The rows of a group lie close to one hidden flat surface of 12 dimensions, which passes through zero. Surfaces can cross.
Known rows, each followed by its group:
[-3.63  1.84 -2.31 -0.94 -3.74  0.02  0.68 -0.33  3.61 -0.71  1.53 -1.28
 -0.25 -1.29  0.31 -0.36] => z517
[-0.16 -0.11  0.19 -0.50  1.17 -0.01  0.29  0.26  1.17 -0.16  0.51  0.71
  1.07  1.40 -0.18 -1.61] => z635
[-0.79 -0.10 -3.63  0.00 -1.24 -0.55  1.80  0.75  0.89  2.78  1.39  0.27
 -2.70  1.33 -1.10  0.38] => z517
[-1.39 -0.55 -0.19  1.53  2.00 -0.47 -0.60 -1.39 -0.36 -2.51  1.21  1.60
 -0.26  2.83  0.71 -0.28] => z921
[-1.49  1.27 -1.51 -1.29  0.38  1.75  0.41  0.01  0.57 -0.60 -0.94  0.31
 -1.54  0.14 -1.37 -2.29] => z921
[-2.32 -0.35 -0.77  2.71 -1.46  0.76 -0.32  1.62  0.99 -1.38 -1.75 -0.84
 -2.70 -1.40 -0.78  1.19] => z517
[-1.07  2.68  2.59  1.39 -1.83  0.35 -1.02 -2.26  0.34 -0.78 -1.52 -1.26
 -1.84  1.11  0.42 -1.52] => z517
[-0.06 -1.41 -0.11  0.12  1.69  1.30 -0.67 -2.37  0.87  0.12 -2.61  0.83
  0.73 -0.61  2.11  0.95] => z635
[ 1.09  0.73 -0.89 -2.88 -0.60  0.71  1.09  0.01  0.82 -1.21  1.73  0.49
 -3.37 -0.04 -0.63  0.03] => z517
[ 1.44 -0.77 -0.27 -1.23 -1.23  0.85  1.89  0.79  1.11  0.81 -0.69  0.14
  0.04 -2.81  3.28  1.11] => z517
[-0.04  1.00  0.88 -2.12 -0.76  0.37 -0.31 -1.41  0.25  0.38  0.10  0.31
  2.49  0.13 -1.16 -0.84] => z517
[-2.17 -1.12  0.63 -0.68  0.08 -0.58  0.33  1.61  0.05  0.20  0.71 -0.03
 -0.13 -0.55 -2.35  1.96] => z635
[-2.36  0.50 -0.80  3.57  2.75 -0.04 -1.30 -1.56  2.19  0.27 -4.11 -0.92
  0.70  0.36  1.64 -1.81] => z635
[ 0.70  0.11  3.30  2.25  0.12 -0.49 -0.46 -0.45  1.31 -0.44 -1.66 -0.39
  0.84 -1.74  2.42  0.81] => z635
[ 0.25  0.74 -4.38 -0.28 -1.73 -3.36  1.46  1.49 -1.18  0.10  2.75 -1.13
  2.57 -1.24  0.53  0.36] => z517
[-3.52  1.14 -2.42  1.14 -1.12  1.67 -0.77 -1.45  0.33  0.41  0.11  0.45
  1.53  0.50  0.27 -1.64] => z517
[-1.36  0.90  0.62 -0.61  2.84 -0.69  0.80 -1.05 -0.78  1.23  0.89  0.30
 -2.20  0.36  0.62  0.12] => z102
[ 3.13  1.40  1.38 -0.93  0.07 -1.65  0.13 -3.55  2.16  0.82  0.53 -0.01
 -5.41  1.69 -0.34  1.78] => z635
[-0.22  1.81 -0.01 -1.73 -0.13 -0.23  2.06  1.85 -0.85  0.79  0.53 -1.70
 -1.33 -2.68  2.93 -1.45] => z102
[-0.14  0.04 -2.27 -0.15 -1.28  0.55 -2.12 -0.95  0.61 -1.74  3.14 -0.85
  0.58  0.60  0.75 -0.55] => z102
[-0.29  1.20 -0.16  1.05 -2.03 -1.61  1.15  0.07  2.79 -0.76  0.16  0.32
 -0.96  0.13 -0.76  0.47] => z635
[ 1.14  0.14 -1.48  1.09 -0.42 -2.84  1.62  0.25  1.09 -0.26  0.14 -0.21
  1.08  0.80  2.21 -0.16] => z635
[-2.05  1.62 -2.52 -1.06 -0.05 -1.36  1.49 -0.63  0.73  1.62 -0.57 -0.71
 -2.40  0.18 -2.06  0.20] => z921
[-0.68 -0.10 -1.35 -0.92 -0.07 -2.72  0.23 -0.64  2.49 -1.55  0.31 -0.09
  2.16 -3.41 -1.10  3.38] => z517
[ 0.55  0.84 -0.73 -1.02  1.11  0.19  0.14 -0.43  1.93 -0.83  0.23 -0.73
 -1.90  0.39  1.44 -1.70] => z517
[-0.32 -0.34  3.15  1.99  0.78 -0.23 -1.69  0.07  0.70  1.18 -1.26 -1.82
 -0.80  0.73 -0.03 -0.07] => z517
[-1.00  2.25  0.58 -0.43  0.69 -3.73  3.11  1.44  0.28  0.93 -0.04 -1.97
 -1.47 -1.04  1.98 -0.63] => z102
[-0.32  0.25  1.76  2.20  0.84 -1.09 -0.89 -3.31  0.09  2.23  0.99  0.99
 -1.21  0.71  0.60  2.71] => z102
[ 0.86 -0.40  3.17 -0.20  0.98 -2.52  1.70  0.32 -1.56 -0.40 -0.95  1.99
  1.50  1.41 -2.27  1.44] => z102
[-0.34 -0.21  0.36 -0.26 -1.54  1.96 -0.40  1.97 -2.78  1.90  2.18  1.05
  3.85 -1.26 -1.29 -0.61] => z635
[-1.47  2.73 -1.15  0.71 -0.93 -0.20 -0.04  0.18  1.71  1.89  3.67 -1.80
 -3.11 -0.45  1.45 -1.58] => z635
[-0.46 -0.33  4.21  0.62 -1.38 -1.04 -0.59  1.21  1.99  0.09 -0.65 -2.68
  0.49 -0.92  1.27  0.68] => z921
[-0.19  1.37 -2.42  0.82  0.94 -1.05  1.60 -0.22  2.29  0.27 -1.52 -1.76
 -2.43 -2.12  4.70 -0.84] => z921
[ 1.78 -0.17 -0.29 -1.35  2.21  2.27 -1.25  0.98 -2.34 -2.57  0.94  0.00
 -1.50  0.52  0.09 -2.25] => z921
[ 0.11  0.66  0.50 -0.61  0.26 -3.30  1.36  0.18  0.17 -0.39  0.65 -0.43
  1.41  0.42  0.07  0.36] => z102
[-2.79 -1.85  0.29  0.81 -0.43  1.25 -0.98  1.55  2.29  1.39  1.10 -1.10
 -0.33 -1.17  0.13  1.35] => z517
[-1.48 -1.98  1.16  0.45 -1.39  1.92 -1.14  3.00  1.09 -0.47 -0.47  0.21
  1.76 -1.30 -3.05  0.78] => z921
[ 1.74  0.48  1.34  1.55 -1.61  0.95 -0.78 -0.45  0.75 -1.62 -0.29  0.80
  2.02  1.58  1.34 -2.08] => z102
[ 0.22 -0.02  0.24  2.40  0.44  0.21 -1.31  0.75 -3.29  0.80 -2.75 -0.79
  0.70  0.57 -2.17 -0.62] => z635
[ 0.39  0.23  0.58  0.61 -1.53 -0.58 -1.27 -1.80  0.15  1.33  0.23 -1.03
  0.68 -2.44  0.50  2.92] => z102
[ 0.08 -1.73  0.26 -2.38  1.36  0.02  0.61  2.69 -0.49  0.50 -1.18 -1.44
  0.82 -0.42 -1.03 -0.45] => z635
[-3.50  0.01 -1.22  1.29  1.04 -0.04 -0.87  0.80 -1.21  0.18  0.83 -1.69
 -0.38 -0.96  0.97 -0.12] => z635
[ 0.27 -0.13  0.29 -0.80  0.22 -1.52  0.76  1.77 -0.87 -1.99 -0.26 -0.30
  0.08  1.61 -2.27 -0.90] => z102
[ 1.13  0.32 -0.69 -1.74 -0.30  1.26  0.63  1.29 -0.56 -1.83  1.40  1.59
 -0.34 -0.01 -1.39 -0.99] => z921
[ 0.88 -1.13  0.99 -0.80 -0.22  0.21 -1.93 -0.54  0.71  0.63 -0.51 -1.82
 -1.44 -1.32 -1.56  2.42] => z921
[ 1.24 -0.31  0.23 -0.64  1.77 -0.08 -2.66 -2.25 -1.69 -0.93  1.21 -0.81
  0.80  0.18  0.44  0.54] => z102
[ 1.14  1.49  2.07  0.92 -2.63  0.50  0.45  0.76 -1.12  2.52 -0.45 -0.81
 -1.41 -1.53 -0.02  0.18] => z102
[ 0.59  1.96  1.55  0.05 -3.17 -1.83  2.49 -1.18 -0.51 -0.23 -2.51  0.08
  0.84 -0.73  1.60  0.47] => z921
[-1.35  1.04  0.43 -2.01  0.16  0.87 -0.97 -0.41  0.63 -2.04  1.80  0.12
 -1.73  1.42 -3.02 -1.29] => z921
[-0.22 -0.14  0.66 -0.17  0.34  0.53 -1.38 -2.44 -1.09  0.83  0.40  1.53
  3.04 -0.41 -0.60  1.20] => z102
[-2.34  0.90 -0.34  1.44  0.07 -0.40  0.56  0.00 -1.27  0.43 -0.99  0.11
  2.30  1.26  0.67 -2.05] => z921
[-1.13  0.74 -0.49  0.52  1.07 -1.06  0.58 -0.50 -0.34  0.53  0.23 -0.52
 -0.31  1.22  1.05 -1.18] => z921
[ 0.21 -0.24 -1.52 -0.01 -1.31  0.02  0.82 -0.39  1.16 -0.47 -0.35  1.40
  0.08 -1.21 -0.55  1.65] => z921
[-1.02  0.49  0.38 -2.07  1.65 -2.31  1.02 -0.88  3.67  2.04  2.13 -0.49
 -1.83  1.17 -1.01  0.74] => z635
[ 0.91  1.04  1.08 -0.31  0.65  3.18 -3.16 -2.21 -1.30  2.19 -2.40 -0.89
 -0.22 -0.14 -2.21 -1.48] => z102
[ 1.19  0.21 -0.55  0.02  0.07 -0.65  2.09 -0.43  0.40 -0.07 -2.68  1.44
 -0.10  1.05  0.22 -0.63] => z517

New rows. What belongs after each?
[-0.23 -0.56  0.60 -2.07  3.88 -1.21  2.53  1.59 -1.23  0.93 -1.58 -0.13
 -2.28 -0.73  0.09  0.49] => z102
[ 1.09 -0.16  2.88 -1.79  3.11 -0.91 -0.39  1.94 -2.26  0.09  2.38 -1.54
  1.38  1.03  1.18 -2.45] => z635
[ 1.20 -0.72  2.84 -0.71  2.03  0.31 -0.49 -0.38  1.47  2.18 -2.49 -0.21
  0.72  0.05 -1.27 -0.11] => z635
[ 0.58  2.25  5.58  0.55 -0.21 -2.95 -0.07  2.78  0.01 -1.85  2.20 -2.27
  0.25 -0.35 -0.53 -1.42] => z635
[ 0.12  0.01 -1.32 -0.60 -2.73  0.34  2.26  0.48 -1.38  0.66 -0.38  1.43
  2.95 -0.75  1.66 -0.19] => z517
[ 0.23  0.75 -0.63 -1.13  0.69  1.76  0.80  0.88  0.57 -0.52 -1.25  0.11
  0.43 -0.39  1.48 -3.27] => z921
[ 1.49  1.18  0.45 -1.23  0.44 -2.37 -0.71  0.55  0.81 -2.40  0.23 -2.41
  2.48 -2.08  0.97 -0.93] => z517
[ 0.91 -1.16  2.21  0.11  0.38  0.47  3.78  3.72 -1.27 -0.28 -1.90  2.51
 -1.26  0.12  0.36 -0.19] => z102
[-0.45 -0.85 -4.68 -0.02  1.10  1.29 -0.19  1.66 -3.78  2.32 -0.34 -1.17
  2.13  0.62  0.78 -2.69] => z635
[ 0.31  2.21 -2.80 -2.83 -2.57 -1.48  0.02 -0.68  1.32 -2.60  1.23 -1.37
 -0.17 -2.44 -1.68  0.69] => z921
[ 0.53  0.26 -1.21  0.09 -0.18  0.70 -1.00  1.10 -2.74  0.76 -2.64 -2.76
  0.65 -2.68  0.57 -0.53] => z921
[ 0.03 -1.17  0.60  1.39  0.30 -0.66 -1.26 -0.72 -1.51  0.33  0.45 -0.05
 -0.64  0.44 -1.01  2.59] => z921
[ 3.96  1.97 -0.94 -1.69  0.62 -0.79 -0.48 -1.18 -2.39  0.87 -0.49 -1.19
  0.38 -0.96 -0.09 -1.38] => z517
[ 0.16  0.16 -1.13  0.89  0.26 -2.56  0.40 -1.81 -0.68  0.36  0.27  1.22
  0.52 -0.58 -1.23  3.07] => z517
[-1.54  0.61  1.25 -2.52  2.03  0.19 -1.03 -1.58  2.19  1.73 -0.92 -2.25
 -1.61 -1.78 -0.86  0.62] => z635
[-1.62  0.63 -3.54 -0.81 -0.63 -0.40 -0.01 -0.04 -0.48  0.41 -1.24 -2.47
 -0.32 -1.78  0.28 -0.11] => z635
[ 0.97  1.18  1.32 -0.44 -0.29 -0.04  1.20 -1.02 -1.48 -2.15 -0.05  1.84
  0.31  1.75  1.17 -1.54] => z921
[-1.63  0.49 -2.14  0.78 -0.15  0.92 -1.55 -0.03 -0.82  0.92  1.67 -1.96
 -3.86 -0.44 -0.32  0.51] => z102
[ 0.49  0.01 -2.33  0.12  1.26 -0.18 -0.04 -0.57  0.10 -0.66  0.32  0.42
 -2.04 -1.07 -0.03  1.27] => z517
[ 0.50 -0.31  0.00  1.10  0.44 -0.14 -0.66  0.48 -0.74  0.16  0.82 -0.79
 -1.14 -0.83  0.82  0.76] => z921
[ 1.57  1.97 -3.06 -2.14 -0.18 -0.84  0.96 -0.38 -1.43 -1.03  1.08 -0.62
 -2.22 -1.23 -0.11 -0.37] => z921
[-1.49 -2.28  2.31  0.38 -0.71 -3.78  2.73  3.02  2.46 -1.68 -2.15 -1.12
 -0.14  0.00 -0.22  2.69] => z921
[ 0.02 -0.28 -0.63  1.31 -0.92  0.31  0.50  0.20  1.29  0.02 -0.88  0.55
 -2.15  0.54 -0.95  0.70] => z635
[ 1.07  2.48  2.02 -2.00 -0.17 -1.02 -0.77 -2.12 -0.09 -2.78  1.69 -1.30
 -0.59 -0.91  2.02 -0.51] => z635
[ 0.79  1.26  1.08 -0.55  0.51  2.90 -0.21 -0.85 -2.94  1.73 -3.80 -0.39
  0.52  0.32  1.05 -3.43] => z921
[ 1.01 -0.44 -0.48  0.70 -0.82 -0.91  0.52  2.55 -1.62  1.97 -0.57 -2.27
  0.78 -1.81  1.12  0.11] => z635
[ 1.55 -1.72 -1.62 -0.07 -2.15  0.26  0.33  2.76 -0.65  0.36  2.01  0.01
 -0.84  1.54 -1.75  0.31] => z102
[ 2.17  0.18  0.54 -4.08 -0.21  2.08  0.06 -0.16  2.36 -0.61  0.84  1.15
 -0.47  0.08 -2.00 -1.22] => z921
[-0.13  0.30  2.07  0.03  2.61 -2.88  0.18 -0.80  1.99 -2.87 -0.78 -1.47
 -1.03  0.86  2.09 -0.20] => z635
[ 1.49 -0.14 -1.45 -0.60  0.82 -1.36 -0.78  0.37 -3.54 -1.56  2.46 -0.18
  1.45  0.63 -0.47 -0.09] => z921
[-1.78  0.28 -0.22 -0.86 -0.96 -1.42  0.20 -0.68  2.05 -0.34 -0.01 -0.49
  0.40  0.40 -1.83  0.88] => z921
[-2.84  1.51 -0.64  0.78  0.02  2.47 -2.06 -2.36  0.64  4.73  1.08 -0.07
 -0.91 -1.47 -1.53  0.45] => z635
[ 1.43  0.51 -0.11 -1.49  0.38  3.03 -1.21 -0.26  0.47 -0.81  1.07 -0.31
 -2.08  0.61  1.27 -2.68] => z102
[ 0.38  0.76  0.62 -2.01 -0.81  1.42 -0.32 -2.98  2.38 -0.03  0.17  1.83
  0.44  1.13 -1.34 -0.51] => z921
[-1.17  1.21  2.26  0.85 -0.42  0.48 -0.46 -0.66 -1.71  0.65 -1.46 -0.93
  0.10  0.92  0.50 -1.41] => z921
[ 4.21 -2.19  1.29 -2.05  0.23 -0.24 -0.18  1.09 -1.24  0.81  0.45 -0.12
 -1.09  0.61 -1.96  1.87] => z102
[-0.70 -2.19 -1.74 -1.44  0.49  0.43  0.52  5.66 -0.37 -0.61 -0.19 -0.85
  4.16 -1.24 -2.03 -2.04] => z921
[ 1.33  0.49  0.77  2.39  0.99  0.52 -1.51 -0.78 -0.12  1.33 -3.02 -2.14
 -1.35  0.03  1.66 -1.45] => z102
[ 0.16 -0.85 -0.70  1.73 -1.33  1.34 -1.86 -0.14 -0.38 -2.09 -0.19 -0.19
  0.31 -0.34  0.25  0.59] => z102
[-0.77 -0.03  0.58  1.52 -1.38 -0.30 -0.36  2.89 -2.47  0.20 -0.17 -2.02
 -1.25 -1.55 -1.04  0.91] => z635
[ 0.24 -0.71 -2.43 -0.08 -1.01  1.54  1.13  2.46  2.67 -0.03 -1.22 -0.28
  0.06  0.45  1.06 -2.76] => z102
[ 0.55  0.12 -0.78 -1.53  0.64  0.33 -0.66  1.20 -2.64  1.97 -2.82 -2.80
  1.04 -3.04 -1.23 -0.01] => z102
[ 0.69 -1.02  1.13  0.74  1.28  0.17  0.14  0.41  1.17 -0.08 -1.69  1.01
  2.16  0.86  0.47 -1.17] => z635
[ 0.09  0.33  0.99 -0.28 -1.98 -2.06  1.54  0.50  1.24 -0.55  1.41  1.22
  1.01  1.71 -1.83  0.49] => z102
[-1.77 -0.52 -0.77 -0.05 -0.60 -0.98  2.71  0.60 -0.17  1.03 -2.43  1.66
 -1.85  0.79 -3.08  1.84] => z921
[-0.97 -0.95  2.88  1.70  0.42  0.24 -0.40 -0.40  0.28  1.01 -1.75  0.63
  0.76  1.76 -0.71  0.28] => z517
[-0.73 -1.52 -1.35  0.67  3.56  1.60 -1.71  0.98 -0.16 -0.65  0.64  0.15
 -1.10  1.34 -1.02 -1.44] => z517
[ 2.59  2.66  1.10 -2.38 -3.45 -0.68  3.06 -1.65 -0.18  0.01  0.45  0.03
  0.22 -0.39  4.65 -1.52] => z517
[-0.28 -1.49 -2.74 -1.65  2.11 -0.26  0.21 -0.24 -1.67 -2.74 -2.55  0.87
  0.47  3.45 -2.96 -1.28] => z635
[-2.43 -2.64  0.37  1.29  0.67 -0.97 -0.14  2.03 -0.68  1.00 -2.86 -1.46
 -1.46 -0.20 -3.03  2.95] => z921
[ 2.22  0.85  1.22  2.37 -1.11 -0.32  0.50  3.59 -1.95 -0.41  1.94 -0.32
 -1.69  1.95 -0.16 -2.59] => z635
[ 1.08  0.31  1.81 -1.99  0.12  1.69  0.95  0.27 -0.24  1.47 -1.74  0.64
 -1.21  0.79 -1.45 -1.16] => z921
[-0.54  1.48 -0.57 -0.84 -1.41 -1.59  1.21 -1.38  2.59  0.37  0.20 -0.31
 -0.89  0.25 -0.13  0.34] => z517
[-0.61  0.17 -1.31 -0.30 -0.45 -2.58  0.04 -1.20 -1.41  0.62 -2.77 -2.74
 -1.43 -1.27 -1.21  2.79] => z921
[-1.12  2.04 -0.36  2.67  0.86 -1.39 -1.03  0.28 -2.09  5.19  3.43 -1.16
 -0.49  1.69 -1.78 -1.25] => z635
[ 3.13 -1.18 -0.71 -0.78  0.68  0.52  1.18  0.44 -1.24  1.97 -2.61  1.22
 -0.47 -1.43 -1.11  1.69] => z517
[-2.07 -0.45  0.30 -0.99 -0.02 -1.25  0.59 -1.50  2.33  2.38  0.81  1.34
  2.12  2.49 -2.80  0.70] => z517
[-0.81  0.69 -0.45  1.33  0.41  2.21 -1.52 -0.87  1.80  1.00  2.01  0.63
  0.52 -0.23  1.64 -1.75] => z921
[-2.65 -1.11 -3.09 -0.64 -1.17  2.47  0.87  0.69  1.42 -0.32  2.14  1.62
 -2.37 -0.86  0.15  1.36] => z517
[ 0.88 -1.40 -3.88  1.14  0.74  0.62  0.20 -0.04  1.58 -0.75  0.31  1.77
  1.06 -1.89  1.71  1.07] => z921
[-1.02 -0.18 -0.03 -0.08  0.66  1.29 -0.30  0.18  0.81 -1.73 -3.27 -1.21
 -0.74 -0.87  1.09 -1.17] => z921
[ 1.08  1.64 -0.75 -0.43 -1.83 -1.04  0.11 -1.05 -2.40  1.06  2.73 -0.51
 -1.75 -0.38 -0.19  1.46] => z517
[-1.15  0.57  1.42 -0.02  1.89 -0.24  0.18  0.44 -1.03 -0.88 -4.20 -0.42
 -0.58 -0.18 -2.74 -0.64] => z102
[ 1.49 -2.03  0.22 -2.79  2.09  1.79  0.20  0.08  1.91 -1.22 -2.01  1.07
 -0.51  0.97 -1.20 -0.51] => z921
